The rows of a group lie close to one hidden flat surface of 11 dimensions, which may be shifted away from zero. Surfaces can cross.
Known rows, each followed by its group:
[ 11  20  13  60  15   4   4  33 -24  -1  -5  70 -13 -11 -43 -14  59  16] | rem
[  2 -37  11  61  91 -30  12 -37 -36 -45 -14  10  16  20   6  18  37 -33] | zev
[-49  15 -23   7  15 -53  31 -58  -2  -3 -29  40   4  20 -14  22  37  34] | kiruk
[-42 -27  -2  -1 -28  18   9  -3  -9  29  -6  13 -40   9 -18 -25  29 -17] | nubo
[ 33 -19  13 -27   5 -10  65 -48   2  16  12   1  11 -54 -56  26   8 -53] | rem
[ 17  31  61  21  10 -33  24 -27   2   6 -30  -1   7 -18 -16  27 -24  -4] | nubo
[ 44  25  12 -20   4 -51  44  25 -59  21  -2 -33 -23 -56   3 -15  16  -8] | zev
[-65  10  17 -36 -38 -53  30   0  41  13  19 -73 -29   0 -11  37 -14  20] | kiruk
[ -3 -22  37  10  63   4  52   1 -42   7  31  -5 -25 -25 -32 -11  -8  -3] | nubo
[ 38  -2 -10  42  72  33 -14  -6  18   4   3  43  54  27   3  -5  -2  48] | nubo
[-29   6  -3  17  19 -14 -50  39  10 -26 -25 -36  25  46  34 -23 -14  24] | rem
[  9   9  -4 -38   4 -36   2  60 -16 -29   4 -46  42 -21 -20 -28   5  -6] | rem
[-17  -4   4  15  29  14 -18  -9  31  14 -16  12  13  51  41  -4 -49  44] | nubo
[ 15   1 -14  -3   6  -2 -29  10  -5 -61  59   6 -14  13  53  44 -24   1] | kiruk
[ -7   1  40   1   8  37  17   1  37  -2  26 -16  16  -7 -55  21 -32  22] | kiruk
[ 13  38 -18   8  -9 -34 -14  27  15 -54 -43 -37  14 -12  13  23 -30  15] | zev
[ 31 -20  18  29  -9  -9   7  11  40  -6  78 -26 -19  24  19  78  29   6] | kiruk
[  2 -37 -79  56  20  23 -23  16  23   5 -37  13 -41   4  28 -17  18 -32] | zev
[-15  -8 -85  -4 -27  50 -17  11   3  31  17 -39 -48 -23   1 -25  44  17] | nubo
[ 19  15  37 -12   1 -47  23  34 -54   2  27 -66 -16 -19   9  -4  30   1] | rem
[  9 -15 -45   1 -30  32   3   4  68  53   9  -5  -2  18   3  12  11  29] | nubo
[-50 -36 -52  -2  22  -5  49   7   6  10  -4 -40 -72   6  15  -2 -16  17] | nubo
[ 71   1 -47 -33   2 -19  57  28  15  31 -20  89  37  -1   1 -21 -12  24] | zev
[-29 -30 -21  -2 -26  11  -1  22  14  50 -21  22 -36  43  32 -41  -2   2] | nubo
[ 33  20  35  13  56  -3  26 -11 -27   8  27  -7  34 -23 -40   5  21  34] | nubo
[ -7   0 -20  22   6  58 -48  30 -16  -5  -7  57 -33  -5  19 -47 -37 -14] | zev
[  3 -52 -35  46  24   3  39  13  47  14   0  42 -27 -12 -41  11  22 -50] | rem
[ 21   3 -58  52  35 -21  15  29  28  22 -24  36 -29 -25  -3  -3  15   0] | rem
[ 10   1  60 -17 -13 -19  36 -40 -39  61  16  -1 -47 -31   7  -2 -10 -39] | zev
[ 34  -5  18  12  23  39  32  26  -8  39 -24 -31  25  -5 -34 -39   3  35] | zev
[ -7 -11  79  -6 -35 -51  16 -11  27 -18  11   5  49  46 -25  47  27 -20] | nubo
[-43 -65  44  -9  29 -39  48  54  -1  13  66 -31 -19  29 -21  -5  22 -33] | kiruk
[-14 -34  -8   3  69   4  44   2   4  11 -13 -15 -20 -24 -15 -19 -61 -23] | kiruk
[ -9  -5   6   6  38 -13  -7 -20  38 -58   4  -3  30  31  21  46 -55  14] | zev
[ 19  11  73 -23 -23   6  23 -16   3  15  27   2 -26 -38 -14  24 -66 -31] | nubo
[ 26  81  40 -21 -39  -1 -23  -8 -45  49   8 -75  -9 -73 -12 -13  18  25] | nubo
[ 14  -9   3  -5  29 -12 -32  97 -32 -29  20  41  12  28  43 -54 -31   1] | zev
[ 13  33   9  -7 -35  42 -22 -55 -42 -10 -19   5 -22  -6  26   9 -13  25] | rem
[  5 -13  56 -10 -50 -51   1  42  18  42  44 -27 -25  42  45  24  14  -9] | kiruk
[-19   0  34   4  10 -44   6 -45  53  31 -39 -32  31  15   0  26 -27 -17] | rem
[-47 -15  48 -37  11 -31  45   5 -30 -49  62  11  11 -11 -69  13  18 -22] | kiruk
[  6 -28  74  18  27 -13 -13 -41   3  48 -10  -2  27  34  29  -5 -16 -46] | rem
[ -2 -36  10 -30  82 -11  24   5 -25 -71  50 -11  39  19   8   9 -48   0] | rem
[ 63  18 -35 -10  62 -59  25 -45  20  50 -23   4  10 -59  42  16 -59 -20] | rem
[-23  21  67   6 -17  15 -31 -14  -3 -12   2  61  52  47 -25  -4  15  27] | kiruk
[-49  34  23   3  48  -9  -3 -26 -42 -19 -62 -12  38  -4 -36 -43 -11  32] | kiruk
[-36  31  20  24  10  -8 -37  19 -33 -32  -4 -49 -31 -18   7  -7  -2   4] | zev
[  8  -1  -6  -2  29 -25  10  14 -34  -4   0  14  -7   0  24 -16  -8   0] | kiruk
[ 18   3  42 -30  24   2  14  23 -42 -45  52  13  17 -21 -16  -2 -33  -8] | kiruk
[-34  20 -66 -18  42 -12  20 -15   6 -60  48  10  11   6 -10  37   6  88] | kiruk
[-48 -25  11  51  64  54  -7 -22 -18 -25  30  15 -14  -1 -51  -7  28  -4] | zev
[-16 -22 -45  24  27 -59   0  -7  23 -13 -12  12  -6  28  44  25  22 -13] | zev
[ -3  11 -19  66  26  29 -25 -16 -20 -60 -43  38 -20 -39 -33   1  15 -43] | zev
[ 19  36 -56  48  29 -30  26  22  13 -11 -10   2 -16 -67 -56  17  49  15] | rem
[  0 -40 -19  -3  21   4 -19  24  48 -10  12 -16 -12  13  45   6 -71 -37] | rem
[ 15 -23   1 -23 -11 -20  63  19  -7  19  60 -26  -1 -22 -57  18  72  -2] | nubo

New rows. What belongs after each?
[ 46  45 -10  23  56 -18 -59 -10 -31  17 -33 -20  50 -30  37 -34   3   1] | rem
[ 60  72  52  -6 -15 -28 -41   7   6  27  -3 -55  46 -15  38  17 -28  42] | nubo
[ 26  37  46   8 -22 -76  14  48 -44  12 -52  15  21  -5  -9 -34  41  -9] | zev
[ 18 -21 -18   6 -12  34  11 -68 -13  32 -35   1  -5 -18 -14  -2  33 -34] | rem
[ 63  -1  21   4  -4 -48   8  77 -18  45   4 -28  -2  -1  45 -25  14 -20] | nubo
[  7 -40 -13 -14  39 -56  54  37  -9  10  24 -44 -26   5  28  -1  -8 -12] | rem
[-37 -28 -10  55 -23   6 -42  41  23 -21  -6  36 -53   0 -12  -4  22 -81] | zev
[ 22 -28  60  15 -14  27  64  -7  44  31  -6  -8  18  -9 -87  21   3 -22] | zev
[-20   6  -6 -10 -58   0 -10  -3  45   8 -22 -56 -36  -2  17  25 -29 -10] | rem
[  7 -12 -18  51  18 -58   9   1 -17  26 -14 -16 -21  26  33  12  82   0] | kiruk
[ 13  31 -46   9 -12 -13  14 -49  70 -19 -31 -19   7 -19  -7  75 -27  36] | nubo
[ -8   7 -12  -1  -2  -2 -12 -75  15  30 -26  29 -34   2  57  20 -51  -7] | zev
[ 23  -5  33  39  12  26 -16  -9  -9 -20   6  14 -23 -44 -23  15 -14 -71] | nubo
[  4 -30  18 -39 -39  16  26 -37 -63  18 -13 -52  -5   6   2 -21  49 -20] | rem
[  2 -29 -30  -2  51 -24   8 -37  36   5 -18 -52  30 -10  10  16 -23 -33] | rem
[ 39  10 -60  10   2  21 -21   9 -15  16 -15  24 -61 -12  85 -15 -49  14] | rem
[-66  -5 -38 -21  10 -28   7   2   7 -27  12 -26 -22  11   3   8  -3  21] | kiruk
[ 38 -21 -27  21  54  16  -3  29  52   7  39 -35  16  22  36  26 -36  37] | nubo
[-58   2  27  39  20  10 -25   5  -8 -35 -11 -77  14   3 -54  -5  50   6] | kiruk
[  3  38  15   6  17 -56 -22  34 -39 -55 -17 -23   8  -4  31  -2 -14   6] | zev
[ 30  27  21  67  23 -13 -32 -25   4  50 -27  -9   0 -32  -4   3  42 -29] | rem
[ 25  26  -2  -2 -24 -38  11  20 -32  42 -31  15  22   7  -1 -35  67  25] | nubo
[ 35  23  47   2  10 -13  -2  -8  -7   8  34   6  88  15 -42  11  68  39] | nubo
[ 51  39   0 -29 -51  -8 -27  18  -1   4 -23  25 -26 -31  62   0 -80 -22] | nubo
[ 11  31  19  45  -8  52 -55 -23 -11  17  17 -53  -2 -56 -39   0  54 -22] | nubo
[-26   9 -14  22  15  -6  15 -28   0 -21 -37  -2  34  -2 -53   4  48  20] | rem
[  7   4  23 -17  39 -42 -18  42   0  -4 -12  12  53  24  30 -34 -43   2] | rem
[ 12  17 -35   3 -19  46  14  60   1  53 -13  27  14 -18 -62 -65  52  55] | kiruk
[ 17   6  12  27  60 -20  -2  38 -42  44  -2 -27  24  24  25 -50  36  47] | nubo
[ 37  10 -21  -4 -37  34  40  12 -16 -16  32  38 -67 -57 -28  26  -1 -14] | rem
[ 78  13  -8  12  19 -46  16  57 -17  33 -17   2  13  -7  40 -20   8   6] | nubo
[ 49  54  -5  16 -29 -38  16  -6  -1  57 -37 -12  -2 -12  16  11  38  53] | kiruk
[ 16 -22  -2  -9  22  -1 -20  -1 -15  16 -19  -2  21  25  48 -33 -27 -19] | rem
[-28 -22  37  13 -48 -13  20  52  10  30 -23  33 -16  46 -19 -28  28  -8] | rem
[ 12  11 -38 -29  10  15  38  -9  26  24  26 -20 -18 -22   1  19 -37  55] | nubo
[ 12  -8 -31  -8 -18  -8  94 -26  57  59 -12  14 -28 -26 -48  34  -2  25] | nubo
[ 15   8 -13  -2  -9  14 -28   9 -19   2  17  16  48  18 -10 -18  72  25] | nubo
[-10  24 -48  30 -10 -29  34 -20  65  13 -44 -12 -17 -50 -57  40  23   3] | rem
[-29 -34  -5  37 -26 -21  -4  -8  25  -4  17  -2 -37  28  -1  42  61 -44] | kiruk
[ 65  23  -7  29  33  26   8  -2  22  63 -18  30  19 -21   1 -12 -24  39] | nubo
[ -8  40   2  19 -39   1 -63 -28  34  -3 -26 -43  25  14  21  25   9  26] | nubo
[ 38  -4 -10  40 -19  19 -17   2  25  -6 -81  72   3   1   8 -10 -27 -46] | zev
[ -1 -38 -42  21  47  -3  50 -12  34   0  46  40 -15  17 -14  39  18  21] | kiruk
[-69   7  33  -3  -8 -65  -2 -27  10  20 -24  -3   2  58  24   8   3  25] | kiruk
[ 32  -9  38 -13  23   3  22 -17 -22   4   1  76  41  -3 -26 -17 -14 -22] | rem
[ 14  28 -20   9   0   1  16 -26 -25 -22 -26  -4 -10 -59 -39   9  19 -14] | kiruk
[ 30 -37   9  55   7 -17  -1  11   6  13  23   5 -23  29  31  29  57 -35] | kiruk
[-24   7   5  54  48 -34 -19  25  41  -4 -25  28  20  27  -5   0  -5  16] | rem
[-24  42  49  -5 -55 -19 -22 -33  -8  16 -56  11  -7   4  11  -3 -20  -6] | nubo
[-30  29  27  -1  -2 -13 -45  -3 -30 -20   7 -61  13  17  23  -3  18  27] | nubo
[-39   0 -22  14  59   8  14 -16   6  -3 -38 -29  -1 -13 -20 -19 -32  25] | kiruk
[ 55 -11  30  47  44 -22  43  12  42  50 -14   8  23   5 -15  17  -1   5] | nubo
[ 47 -13  15 -15 -42 -60  48  33  37  10 -13  12  -4 -11  -2  33 -13 -53] | zev
[-14 -31  43  43 -18 -60  -5   4  37  -7 -36  22   2  43  11  27  15 -68] | zev
[ 13  39  39  10 -10 -18  18 -26 -25  13 -16  12   5 -23 -30   9  30  16] | rem
[-16 -17  -8 -15  46  25  39   6  -5 -13   7  14  -4 -36 -47 -22 -43  -9] | kiruk
[ 36   3 -49 -17  31  -6   5  29 -10 -17  40 -10  28   8  21   4  14  46] | nubo
[-26  -9   2  34  93 -31  -3 -53 -79 -23  19  39 -19   3  28  -8  36 -15] | zev
[-32  29 -46 -30 -14 -36 -15   2 -36 -36 -11   3 -20  -8  30 -12  -1  18] | kiruk
[ 39 -38 -54  29  46  -4  47  24  -8  26 -11 -30  -9 -12  -7 -16  45  -4] | zev
[-12  -1   7 -16  27 -30  -2  25 -67 -30   2  24  25  40  29 -36  20  24] | nubo
[-26  40  -9 -28   2  11   0  -7   2  13  19 -21  -5 -16  -7  -2 -26  67] | zev
[ -7  26  15 -23  44  -4  12   4 -60 -13  37 -61 -24 -40   6  -9 -22  30] | nubo
[-39  13 -39  51  23  21 -29  26  16 -59 -23  21  -3  24 -15   2  13  46] | rem
[ 14   9 -22  42  67 -37   5  -3   8 -58  -7 -62   6  -8  17  49  -9  23] | nubo
[-16  23   1  -6   5  30   5  33 -25 -41  32 -34  23 -37 -81 -10  46  38] | kiruk
[ -9 -30 -22  24  14  20  15  -2 -11 -24  22  -8 -36 -30 -37  12  35 -47] | nubo
[ 30 -26  24 -33  22  17  21  22   5   4  78  18  31  20  -2   7 -16  15] | nubo
[  8 -33 -18 -26  11  22  38 -26 -56 -16  12   2 -32  18  37  -6 -10  10] | rem
[-24 -12   9  17  -5 -31   6  25  24  43 -19 -81 -46  16  40   3 -19   5] | nubo
